The rows of a group lie close to one hidden flat surface of 12 dimensions, which passes through zero. Surfaces can cross.
In the rows, 128 means zero.
Known rows, each followed by its group:
[155  46 171 136 219 126 130 135  62 149 123 157 110 182 120]	z_561
[147 126  98 168 100 162 136 139 146 120 152 170 193 135 146]	z_561
[ 98 107 159 192 133 140  86 134 165 112 160 141 116 156 150]	z_169
[122 121 177 106 159 187 130 220 101 100 149  41 226 141 155]	z_169
[ 97 128 157 103  72 130 134 120 196  61 110 147 115 104 117]	z_169
[165 129 143 109 154 104 137 106 164  51  71 198 126 136 134]	z_68
[124 128 154 115 127 109 142 146 161 114 123 131 107 169 131]	z_939
[137 110  91 156 153 108 111 161 127 131 107 143 103 165  96]	z_68
[150  94 112 142 100 131 129 165 169 136 180 129 139 162 145]	z_68
[156  91  87 139  77 173 185 121  83 204 140 133 174  98  83]	z_561
[166 101  87  95 105 114 133 102 156 107 101 164  86  77 141]	z_68
[168 120 147  97 141 110 170 109 112 158 118 116 132 121 160]	z_68
[162 110  84  73 141  93 192 139  91 109  46 121 151 141  90]	z_939
[ 69 184  98 182 142 101 110  90 165  78  89 153  99 137 124]	z_169
[145 105 111 109 136 106 114 130 154  91 122 161  86 143  98]	z_68
[ 74 162 132 144 135 106 177 164 105 136  98 104 170 132 126]	z_169
[102 119 135 151  94  90  83 119 143  91 164 151 158  96 154]	z_939
[102 165 102 116 164  53 122 171 102 106 121 174 132 120 180]	z_561
[102 125 101 171 103 170  87 102  68 182 129 152 118  72  91]	z_68
[ 99 143 167 165 184 100 163 132 157 107 107  86 143  91 142]	z_68
[132 127 149 119 206 128 128 106 130  74 134 123 138  99  68]	z_68
[171 170  68 136 123 141 103 139 166 149 157  48 126 193 137]	z_561
[141 142  59  88  95 104 122 136 124 149 206 136 125  80 143]	z_169
[139  67 146 109 154 162 132 120 137 101 128  92 100 176  81]	z_169
[129 150 108 133 169 105 159  96  95 154  64  97 107 140 153]	z_939
[133 163 135 138 123 157 116 194 137 126  91 150 144 117 126]	z_939
[127 197 146 120 113 114 104 142 143 144 187 163 147 114 154]	z_939
[111 175  70 128  82 132 127 146 137 118 145 142 165  91  85]	z_561
[127 117  76 170 121 140  81 110 145 124 138 132 100 106 152]	z_939
[155 131 104  86 130  73 139 140 149 109 102  78 114 160 201]	z_939
[134  95 171 146 169 149  74  97 136  81  98 166  89 104 151]	z_561
[ 49 152 132 186 101 111 147 151 107 154 101 145 144  81 108]	z_169
[117 102  94 116 126 119 101 128 143 109 154 133  80 111  96]	z_169
[143 124 166  76 122 139 143  84 111 124 106 138 112  71 129]	z_939
[ 91  98 151 149 141 127 125 154 145  83 173 160 151 152 188]	z_561
[147 101 172 120  90 164  96 134 135 145 162 122 127 106 124]	z_169
[109 181 136 137 137  75 122 106 103 133 140 141 163 117 156]	z_939
[145 133 177  82 123 128  79 158 181  86 160  97 110 160  81]	z_561
[155 106 156  67 131 149 137 131 168  58  69  85 111 137 132]	z_561
[153 164  80  89 149  81 146 112 109 150 120 123 108 141 130]	z_561
[ 90 180 112 187 164 153 111 141 121 124 133 126 161 157 104]	z_939
[ 86 110 177 172 169 139 100 103 139  54  51 144 109 126 103]	z_939
[112 144  72 131 146 117 111 123 105 138 121 119  97 127  55]	z_169
[150 189 102  22 111  69 115 118  92 137 162 169 107 190 104]	z_68
[143  88  84  73  82 127 122 158 150  98 144 159 104 113  56]	z_68
[111 128 107 115 133  82 127 121 110 126 131 110 119 126 111]	z_939
[132 106  81 159 138 174 110  77 100 141 144 153 120  80  78]	z_68
[ 97 123 148 100 111 152 115 157 149  61 141 126 151 103  93]	z_561
[185 149  42 105 103 109  98 159 166 138 175 116 117 166  91]	z_561
[151 129 112 109 132 140 141 109 152 125 126 130  93 145 143]	z_939
[121 127  88  94 128 139 145 131 112 127 165  89 144 104 134]	z_169
[170  94  49 139  84 146 157 149 152 131 130 153 159  76 124]	z_68
[ 96 121 141 137 106 125 117 159 116 151 163 132 131 141  77]	z_68
[105 105 115 126 129 150 145 146 128 100 124 105 143 118 122]	z_169
[124  96 125 125 115  98 154 156 117 160 105 123 104 108 158]	z_169
[ 91 165 138  92 125 118 143 114 122 124 182  98 144 118 121]	z_561

New rows, each followed by its group:
[ 94 135 145 135 167  97 118  98 113 147 166 119  92  85  80]	z_68
[122 150 145 114 128 133 108 128 138 125 145 158 106 101 107]	z_939
[106 122 143 152 143 148 103  99 149  97 126 127 106 163 139]	z_68
[118 147 131 146 169 132 123  98 124 100 104 130 134 118 172]	z_169
[189 122  93  77 137 101 146 144 100 165 116 119 115 171 146]	z_68
[141 123 115 176 184 120 112 138 150 133 156  90 133  77 154]	z_68
[112 141 177 111 119 155  91  97 124  99 108 124 111 127 166]	z_68
[147 150 181 106 154 100 156 128 126 126 148 141 167 139 138]	z_68
[147 103  99 157 113 138  84 143 113  81 115 126 204  92 163]	z_939
[113 114 113 187 114 141 157 130 134 155 107 113 145 105 151]	z_68
[ 55 175 193 153 115 154 124 147 119  76  73 145 185 105  99]	z_68
[109 151 148 161  78 116 128 123 181 143 138 122 115 167 160]	z_169
[ 97 150 115 132 103 153 109 183 151 101 160 112 159 126  94]	z_939
[105 157  73 117 158 116 145  61 170  87 149  70  94  93 146]	z_68
[100 123 121 155 105 100 101 179 120 164 163 105 125 130 127]	z_939
[110 113 153  72 141 217  40 121 126  48 133  56  97 174 116]	z_68
[131 111 159 142 108 180 151 111 126 117  45 128 141 133  72]	z_169
[133 109 140 169 159 115  99 173  78 175  99 155 117 145  85]	z_68
[137 102 109 154 152 139 143 100 103 141 132 147 131 136 175]	z_561
[114 134  97 104  82 106 149 149 158  88  99 110 144 105 154]	z_939
[134 115 110 158 115 145 107 162 137 126 126 136 141 110 126]	z_68
[149 131 137 135 109 165 100 155 160 105  80 145 115  87 176]	z_939
[179 136 151 132 195 122  98 116 126 118 147 128 140 121 166]	z_68
[132 185 113  94 146 120 141  84 143 105 134  90 131 146 142]	z_561
[135 103  92 120 178  99  62 133 126  72 106 147  70 132  70]	z_939
[133 111 112 115 108 132 132 151 145 127 152 107 133  96 123]	z_68
[134 160 145 140 165 128 144  82 104 137 147 174 152 149 101]	z_939
[ 99 132 183 100  90 127 136 135 169 129 152  77 111 151  68]	z_561
[109 138 169 146 120 151 138 111 160 136 119 143  97 126 147]	z_939
[181  79 197 106 148 123  86 154 123 116 117 183 114  70 116]	z_68
[135 152 165  88  84 112 132  96 136 168  85 100  71 121 100]	z_169
[125  52 108 162  57 168 176 108 171 135  83 131  97 147 165]	z_68
[125 134 109  89 100 111  91 147 126 117  76 126  65 157 150]	z_68
[120 178  99 167  87 131 128 114 162 128  95 144 140 144 120]	z_169
[115 133 108 163 119 115 159 125 156 102  95 123 154 165 164]	z_939
[141 135 115 115 145 130 141 143  92 147 133 114 160 106 156]	z_169
[156 139 128  83 146  65 115 144 172  79 185 188 120 132  89]	z_68
[120 141 126 135  82 175 132  60 105 171 159 121 132 145 179]	z_68
[122 128 151 113  73 131 110 163 129 142 124 140 127  85  83]	z_169
[147 117 178 155 135 153 101 111 128 165  98  98  92 176 112]	z_169
[144 175 154 154 127 140 121  89 146 151 121 119 135 191 138]	z_169
[153 135 106 133 143 126  78 154 117 133 141 141 121 158 138]	z_68
[104 144 156 123 120 103 134 134 125 110 116 125 157 116 133]	z_939
[144  99  70 108 143 126 108 114  87 144 156 150  96  79 124]	z_561
[117 133 171 108 148 157 140 121 118 112 139 109 149 139 101]	z_939
[145 105 203 138 125 130 118 122 166  86 137 192 154  52 139]	z_68
[ 93 135 187 202 134 136 123 134 121 171 137 145 138 146 143]	z_939
[133 155 155 148 137 123 107  63 140 138 152 144 110 129 183]	z_169
[160 112  92 130 175 132 136 148 103 104  71 154 142 138  66]	z_68
[185 153 145 104  89 118 105 109 129 177  77 140  84 127 105]	z_169
[ 94 147 125 124  88 171 136 132 108 119  91 112 159 122 126]	z_68
[130 136 114 131 173 154 106  50  98 107 173  85 163 132 142]	z_939
[136 177 123 135 171 137  37 139  99 133 161 110 125 110 118]	z_169
[130 156 170 152 160 117  98 110 114 121 128 182 148  92 126]	z_68
[102 168 182  76  93 134 162  90 125 126  80 104 123 108  60]	z_169
[ 98 126  80 199 138 117 115 162 128 119  41 145 105 112 136]	z_169
[166  84 185 128 151 152 108 159 171  85 121 114 130 206 128]	z_561
[144 116 161 105 176 128 117  86 125  88 105 149  96 191 115]	z_68
[141 187 132  66 153 124 135 142 143  76 101  88 144 137 162]	z_939
[151 154  99 114 115 158  95 178 163 142 118 136  72 103 143]	z_939
[126 157 104 135 149 163 104  89 147  90 148 115 133 130 148]	z_939
[121 163 179  78 140 123 147  84 123 140 145  81 115 171  83]	z_169
